Each new row is followed by what is left after taking away its nearest point in the smallest flat space through zero that holds the last named rows.

j_467:
[[ 33   8 -36   1 -30  15  -6 -33 -45  35   7 -67 -17]
 [ 40 -17 -31  26  -3 -10 -26 -62   7  54 -51 -36 -16]
 [ 39 -56 -61  56 -21  77 -24 -14  11  27 -37 -84 -52]
 [  7  10 -28  17   7  30  10   6   4 -33 -13 -58  14]]
New rows:
[ 13 -16  21  30 -18 -24  29  64  16 -18   2  26 -30]	[ 30   4   6  28 -20 -39  28  33   0  -5  -9  -5 -19]
[ 27 -73  36  -5 -12  -5   5  26  62 -20 -21 -16  -1]	[ 33 -41  35 -29 -25 -25  13  11  23 -10   2 -32  11]
[  8   4 -24 -52 -41   6  12  31 -69 -26  13  -9 -15]	[ 10 -14 -21 -29 -14 -10  -1  14 -21 -23 -36  12  -8]
[  4   0  19  13  -4 -17  -9 -18  -9 -19   8 -29 -18]	[ -1  -5  25  13  -1 -17 -10 -11  -2 -22   8 -16 -20]
[  0 -20  10   0 -14  14 -12   9 -26 -73   9 -15  -8]	[  9 -22  14  -1 -12 -12 -23 -18 -22 -46  -7   0  -9]
[ 73  54  46  -2 -67 -35   6  -4  -6   4 -13  -5 -63]	[ 60  47  47  12 -49 -18  12  20  23 -31 -25  -3 -53]

j_294:
[[ -3 -21 -14  50 -95 -81 -85  23 -27  12 -52  85  67]
 [  3 -75 -31  11 -44 -20 -16   7 -26  36  18  66  16]
 [-36 -47   1  58 -52  13 -15   1 -19 -10 -47  48 -20]
 [  3 -83 -33  19 -29 -16 -42  48  32 -30  -7  80  73]]
New rows:
[ 20 -44  48  -1 -17 -10  47  34 -47  52 -22   5 -33]	[ 28 -22  52  -9   3 -14  35  53 -13  18 -31  -7   0]
[  0 -41 -20   4  -6  -1   0  50  -6 -29  52  54  15]	[ -6  18   4   8  -3  -5   5  29 -21 -25  32  15 -13]
[  4 -22  33  53  26  13 -21   6   8 -58 -47   5 -11]	[ 30 -18  20  19  30 -13 -14  -7 -15  -9  -2   0  -8]
[ -6 -19 -53   5 -34   7   0  82   4 -26   3  39  -1]	[ -2  27 -38  -7 -22   4  13  61 -11  -9   7   2 -26]
[-10  21 -19  15  -4  -6  55 -23 -18 -17 -20  22  31]	[ -5  18 -22   8   2  -6  58 -22 -16 -14 -11  21  33]

j_34:
[[-35   1 -39 -35 -43 -52  58  -9  -8 -17  23 -43 -95]
 [-16 -46 -26 -55   8  43  51 -32  24 -25  16  16 -22]
 [ 12 -41 -56  -1  -2 -49  32  42 -82 -19  11 -13 -68]
 [-64 -23 -74 -22  -2 -48  21  13 -28 -17  -3   9 -67]]
New rows:
[  3  21  20 -20  11 -15 -10  -5 -20  -8  -6 -31  40]	[ -9   8   4 -32  15 -13   0  -7 -21 -15  -5 -24  29]
[ 30   2 -38 -23  -8  24 -10  -3 -48 -15  31   3  21]	[  5  27 -32 -22 -19  13 -20 -13 -24  -8  26  -2  21]
[  9 -13 -41  -6   9 -56   5  26 -42 -35  57  32 -21]	[ 10  14  -2  -7   3 -28  -7  -1   7 -24  56  30  14]
[ 30  32  55  16  20   1 -30   9  25  38 -25  28  23]	[ 13   4  17 -12  15 -10   7   8  10  20 -14  25 -24]

j_408, 4 rows:
[[ 30   7  29 -23  10  46  33 -44  -5 -57  33   3  22]
 [ -7  25 -51 -26 -18  10  26  33 -44   9  19 -35   5]
 [  9  50 -31 -17 -23  22   5  40 -12  15  41  -3 -37]
 [ -5 -15  28 -11   1  -5 -10 -11  42  62  -5  -8  -5]]
New rows:
[  5  47 -20   5  36  -8  32 -32  -5  49  39  14  34]	[  1  40 -21  27  41 -23  18 -29  -6  32  23  30  30]
[-30 -39  10  30  47 -10 -37 -12 -17 -49   3 -27 -34]	[-26 -23   7   3  37   7 -25  -5 -11 -15  26 -45 -41]
[-23  -5 -42   1 -37  49  14 -43  42   5 -45 -23  49]	[-17  16 -46  18 -42  49  -3 -25  47  -6 -36   2  19]
[  0 -15  37 -22  16  46 -36   3   6  37  -3  15 -33]	[ -8 -19  11 -16  17  38 -26  10 -30   6 -14   6 -14]
[  4 -21  32  51  38 -38   0  40  28  -7  -3  17   2]	[ 10  -6  18  20  30 -14  27  41  11  -1  22  -9  12]

j_199:
[[ -18   15    3    9   31  -55  -12   -2   73   22   32  -23  -56]
 [   0   19  -25 -105   37   27  -19   16   78   79   17   25   33]
 [   5  -11    9   17   -2   37  -33   11    7  -48  -17   27   18]
 [ -18  -45   -5  -15    7   19  -16   43    7    7   -6   48   -1]]
New rows:
[ 14 -22  46   0 -87   7  10   3  21 -22  18 -35 -10]	[ 11 -26  40 -22 -80  11   8  12  33  -3  21 -25  -6]
[ 34  28 -35 -37 -16  16  37 -21  35  -4   0  17  26]	[ 18   0 -28  -2 -19  -5  38  -5  25 -20   1  24  -6]
[  1  19 -14   4  -8   9 -29  37 -62 -16  35 -33 -18]	[  0  24 -17 -11   3  13 -40  41 -36  -7  40 -28 -16]
[-24 -15  -7  29  40  41  -5  74   5  -5 -71   2 -10]	[-11  22 -10  20  38  23  16  42   2  14 -62 -36  -7]
[-32  27  14 -27  29  16  57  -1  61  14  43 -32 -14]	[-31   1  20  -3  10  39  57  10  17 -21  23 -12  -2]

j_231 (4 x 13):
[[-22 -34 -36 -17 -21 -32 -16  -8  49 -11 -27 -11 -62]
 [ 28   1 -69 -82  -4 -38 -48  27  -3  -4 -57 -65 -51]
 [ 13 -67 -27 -24 -11 -97 -10 -12  21  34 -48  -7 -17]
 [-22 -58 -79 -14   0   5 -63 -37  -6 -32 -63 -46 -52]]
New rows:
[-41   2  49 -34   1 -33  26 -27 -27  -3  20  38  -3]	[-40   5  27 -47   5 -18   6 -27 -38 -16   6  17 -15]
[ -3  13  15  43  51 -12  17   9 -34  31 -29 -35 -33]	[-11  17  17  44  44 -10  22  12 -17  26 -23 -30 -47]
[ -4   4 -24 -25 -37 -32 -23 -33  16 -10 -13  35 -16]	[  4  23 -10 -18 -27  -9 -18 -29  -7 -10   0  37   9]

j_780, 4 rows:
[[-16 -30 -54 -38  31 -18  -4 -54  -4  86  -8 -31 -16]
 [ -2 -14 -50  10 -31  -9 -24  17   4   4  23 -24  11]
 [-16   9  37 -10 -59 -17   2 -22  36  30 -15 -70  -2]
 [-46  74 -17  32 -36 -23 -31   3 -10  62   9  74 -49]]
New rows:
[  3 -50   6  -8  14 -52  12  14  31  -8  11  37  17]	[ -5 -39  13  -6  -1 -57   9  11  37   4   9  34  11]
[-56 -73  17 -51  16 -26 -14   1 -15  -4  20 -30   2]	[-64 -42  30 -30   2 -26 -20  18 -19 -14  24   7  -8]
[ 31 -33   3  30  -2 -16  45 -19  48   2  18  15 -11]	[ 27 -27  -4  35  -7 -19  40 -17  46   8  21  23 -15]
[  7  73 -14  -9   7  73  12  15  -7  16 -21  -3 -31]	[ 15  52 -28 -14   3  74  10  18  -3   7 -16 -30 -17]
[-16 -34  14  35 -42  20   9 -52  -9  29  -5 -18  30]	[-11 -30   8  43 -24  27   9 -39 -22  12   0  15  30]
[ 46 -50 -10  40   1 -23  14   9  -5  42 -54 -10  -1]	[ 44 -33   2  52  -9 -22  12  21  -6  31 -52   8  -4]

j_430, 4 rows:
[[ 61 -38   5  -7 -48  46  -4   1  19  18   4  25 -21]
 [ -6 -18  -3  -2  24  52  26  49  34 -23  81  -3  27]
 [-36 -26 -28  11 -26  -1  44  14 -32 -11  25  51   5]
 [ 46 -33  -5   0 -41  14  52  17 -21 -42  68  23 -38]]
New rows:
[-40 -21  17  -7  25 -27  -2  -8  -5  -5  12 -33 -22]	[-25 -39  15  -9   4  -6  -5  -7   3   9   7 -16 -24]
[ 12  -4  -1  22  32   7  16 -26  48  44   7 -16  12]	[  9  -7  -8  26  17 -12  34 -32  22  31  10  -4  -2]
[-20  -5 -36  19 -16  34   7  -1  67  -4  16 -73  25]	[-17  -7 -43  23 -43   4  18 -21  32  -7  -5 -55   2]
[-19  34 -14 -14 -17   1  64  15 -14  16  15   4  73]	[ 24  39   2 -21 -27  -1  45  -1  -7  21  -3 -14  51]
[ 21  -8  -3   3  -8  30 -16   1  -7  -9  23  -1  22]	[  8   2  -5   6  -5   9 -18  -9 -21  -9   7  -2  21]

j_799, 4 rows:
[[-10 -35  17  42  84 -29  43 -13 -74   8   4 -17 -27]
 [-15 -27  32  61  27 -10 -14 -48  12 -32  -7  33 -46]
 [-17 -22 -10  47  59  19 -16  -4 -26 -12 -11 -24  16]
 [-16 -54  -4  45 -15 -39  47 -27  26  -2 -44  31  36]]
New rows:
[-39  43  53   2  41  24 -37  -2  -5  13  15 -16  35]	[-36  31  58  -4  14  -5  -3  -9   7  22   6   5  38]
[ -8  14   2 -26   3   7  -6  34   0 -27  60  -8  -4]	[-17 -11   1  -1   3  -7  10  21  10 -31  41   4  10]
[ 73  -1  19 -73  28  26   4 -33  39 -29 -73   2 -58]	[ 66 -17   2 -60  46  27  16 -24  25 -23 -87 -15 -24]
[-15  -2 -11  19 -47   0   2 -26   8   3  -1  17  11]	[-13   6 -10  13 -22   6   0 -17 -20   8  12  -1   1]
